There are 5 ways to turn a row about zero (a turn may also mirror it). The second row of each pair is the first, turned, with some noise. The first 35 pairs use one turn. New pairs use 2 turns, one after the other, and a turn may come again.
In the rows, zero is written as 128.
Known pairs, each followed by its turns in order:
[104  80 207 129 160 178]
[ 61 163 171 109 105  63] -> lol

[141 148 124 171 112 151]
[124 105 141 114 127  78] -> Vafu

[143 207 145  94 131 155]
[ 81 129  69 156 103 172] -> gavo

[141 165 155 133 114 129]
[130 106 133  95 158 120] -> lol

[152 124 125 156 140 112]
[ 93 111 143 138 128 137] -> Git

[115 127 133 207  87 114]
[125 187 165 131 101  72] -> gavo

[131 147  97  87 129 130]
[126 159 121 171 123 115] -> Buz

[ 75 142  91  58  92 169]
[195 184 124 192 136 149] -> Buz

[156 121 135 133 103 134]
[135 149 150 151 134 143] -> gavo

[113 140 143 134 106 151]
[115 149 129 108 126 103] -> Vafu

[126 137 118 105 125 117]
[119 145 127 149 126 133] -> Buz

[145 128 149  90 144 117]
[104 165 108 118 137 122] -> Buz

[117 132 115 137 130 133]
[139 121 136 133 117 125] -> Buz

[166 136 130  96 112 104]
[129  78 139 122 122 159] -> lol

[106 141 159 113 167 152]
[136 115  91 129 113  82] -> Git

[100  87 147 113 115 101]
[134 174 153 133 148 163] -> Vafu

[127 110 120 128 180 157]
[124 116 136 139  82  90] -> Git

[143 154  96  72 108  73]
[175 143  63 159 150 142] -> Vafu

[155 169 140 164 187 120]
[ 80 164 106  77 146 142] -> gavo

[102  77 127 105 135 117]
[135 175 122 163 106 122] -> Git

[156 106 139  98 104 129]
[120  85 146 139 104 123] -> lol

[121 123 100 121 130 131]
[144 138 150 134 121 123] -> Git

[ 99 114 141  92 135 139]
[104 157 118 121 121 158] -> Vafu

[159 134 166 160  57 124]
[ 97 132 101  80 157 192] -> Git

[128 114 157 194  49 114]
[ 73 169 122  76 169 173] -> Git

[107  70 139 123 108 110]
[131 159 162 126 167 160] -> Vafu

[165  68 190 100 142  82]
[102  88 205 124 180 159] -> gavo

[173 153 101 139 146 172]
[137 174  82 128 152 161] -> gavo

[128 135 157 123 157  88]
[ 85 150 146 101 122 128] -> Buz

[130 130 112 116 135 118]
[138 118 124 115 122 140] -> gavo

[108 120  76 107 133 127]
[153 150 129 170 119 150] -> lol

[ 91 207  77 126 116 128]
[199 150 125 136 192 153] -> lol

[ 91 121 123 152 125  89]
[113 114 166 123 103 163] -> Buz

[113 165 111 131 198 120]
[118 181 133 116 162 181] -> lol

[122  89 148  49 103 136]
[131 178 103  88 141 190] -> Vafu

New pairs, each followed by its turns in order:
[ 81 131 127 149 167 161]
[142 119 110 182 152 154] -> gavo Vafu

[ 78 125 102 129 130  82]
[166 109 140 112 182 137] -> Buz Buz

[180 161 127 159 112  95]
[137  97 109 130 183  86] -> Git gavo

[ 73 143 135 127 127 166]
[ 89  79 132 106 148 139] -> Buz lol

[126 127 133 129 118 116]
[113 131 133 124 121 129] -> Buz Vafu

[111 120 116 139 107 125]
[120 115 148 129 136 148] -> lol Git

[126  92 124 137 106 113]
[123 137 129 167 127 107] -> Buz lol

[134 121 124 152 135 127]
[122 111 130 132 119 111] -> Git gavo

[156 138 128  98 138 130]
[133  98  98 123 127 131] -> Git Buz

[125 105 186  95 122 207]
[153  60  63 140 101 162] -> Buz Vafu

[ 93 159 161  92 128 107]
[161 106 155 144 124  77] -> gavo gavo

[131 153  91 193 126 128]
[121 155 183  91  95 122] -> Git lol

[134  63 158 106 140 116]
[156  81 167 166 142 124] -> Git Buz

[103 166 125 129  78 132]
[ 76 126  93 115 118 105] -> lol Buz

[146 124 143 103 156 132]
[156 141 115 116 104 118] -> gavo Buz

[ 98 151 197 119 122 123]
[ 98 144 121 159  66 148] -> Vafu gavo

[ 93 138 142 123 145 158]
[122 102 104 138 156 114] -> lol Git

[110 120 144 137 207 144]
[175 121 108 148 166 178] -> Buz Git

[164 119 159 142 123 153]
[152 154 108 101 129 156] -> Vafu Vafu

[102 145 113  96 123 155]
[110  85 125 126 126 161] -> Git lol

[113  49 126 118 139 152]
[110 156 159 145  69  89] -> lol gavo

[ 92 162 142 130 128 116]
[146 111 150 133  97 106] -> gavo gavo

[126  84 154 118  79 143]
[149 100 101 103  75 123] -> lol lol

[150 128 140 145 160 136]
[142 152 114 145 140 148] -> Buz Vafu

[119 134 128 132 204 152]
[182  97 129 127 143 182] -> Vafu Buz

[128 134 129 126 132  73]
[ 92 167 134 122 121 109] -> Buz Vafu

[ 98 147  70 128 130 142]
[114 181 167 146 124 125] -> Buz gavo

[131 175 159 136 146 178]
[176  87 159 119 125 153] -> Git gavo

[207  92 117 121 129 143]
[ 62 137 144 128 185 130] -> gavo lol

[150 105 169 121 109 154]
[145 139 130 101  76 119] -> lol lol

[130 128 135 152 100 121]
[109 127 110 148 112 136] -> lol Buz

[ 92  93  51 106 180 114]
[109 213  80 164 102 108] -> lol gavo

[ 86 123 124 207 137 137]
[117 135  65  96 168 165] -> Buz Buz

[202 134 162 133 106 137]
[149 141  99 108  79 180] -> lol Buz

[107 159  81 115 101  98]
[112  79 145 116  87 157] -> lol Git

[ 49 145 207 177 129 125]
[ 38 132 146 153  49 109] -> Vafu gavo

[110 148 134  82  87 101]
[103 162 119 112 184 112] -> Buz lol

[130 117 129 140 134  65]
[155 133  95 173 148 132] -> lol Buz

[131 153 105 115 188 132]
[137 102 116  90 114  77] -> lol Git

[ 90 176 122 123 118  72]
[161 187 111 108 150 167] -> gavo Git

[134  86 163 105  90  90]
[142  96 164  76 122  94] -> Git Git

[158 146 123 148 137 166]
[132 116 166  92 127 146] -> Buz gavo

[ 89 146 117 115  49 144]
[208  88 154 136 121 148] -> lol Vafu

[125 173 129 129 110 123]
[142 148 137  95 152 133] -> gavo Git

[155 179  57  98 129  62]
[108  46 105 147  65  94] -> Vafu Buz

[136  71 106 119  71 137]
[121 130 187  95  75 128] -> Buz Git

[139 137 100 175 125 117]
[118 154 166  98 113 110] -> Git lol

[150 172 145  89 114 160]
[112 152 106  97 143 180] -> Buz lol

[168 183 127 162  49 207]
[173 115 170 127  50 222] -> Vafu lol

[110 107 148 131 128 137]
[148 118 131 105 122 133] -> lol lol

[ 75 149  76  53 102 137]
[125  59 172 124 168  66] -> Buz Buz

[156 104 107 170  97 178]
[111 112  99  96 182 167] -> gavo lol

[122 177 152 144 158 114]
[161 147 140 129 164  90] -> Vafu Vafu

[118 125  49 146 133  97]
[149 159 166 115  60 118] -> Git Vafu

[ 74 128 128 129 159 135]
[150 130 125 142  79 155] -> gavo lol

[123 158 183 127  98  98]
[103 157 136 129  88 177] -> Vafu gavo

[200 114  73 129  99 128]
[137  86 102  64  83  95] -> gavo Vafu

[124 126 128 178 163 127]
[116 147 101 126 148 176] -> Buz Buz

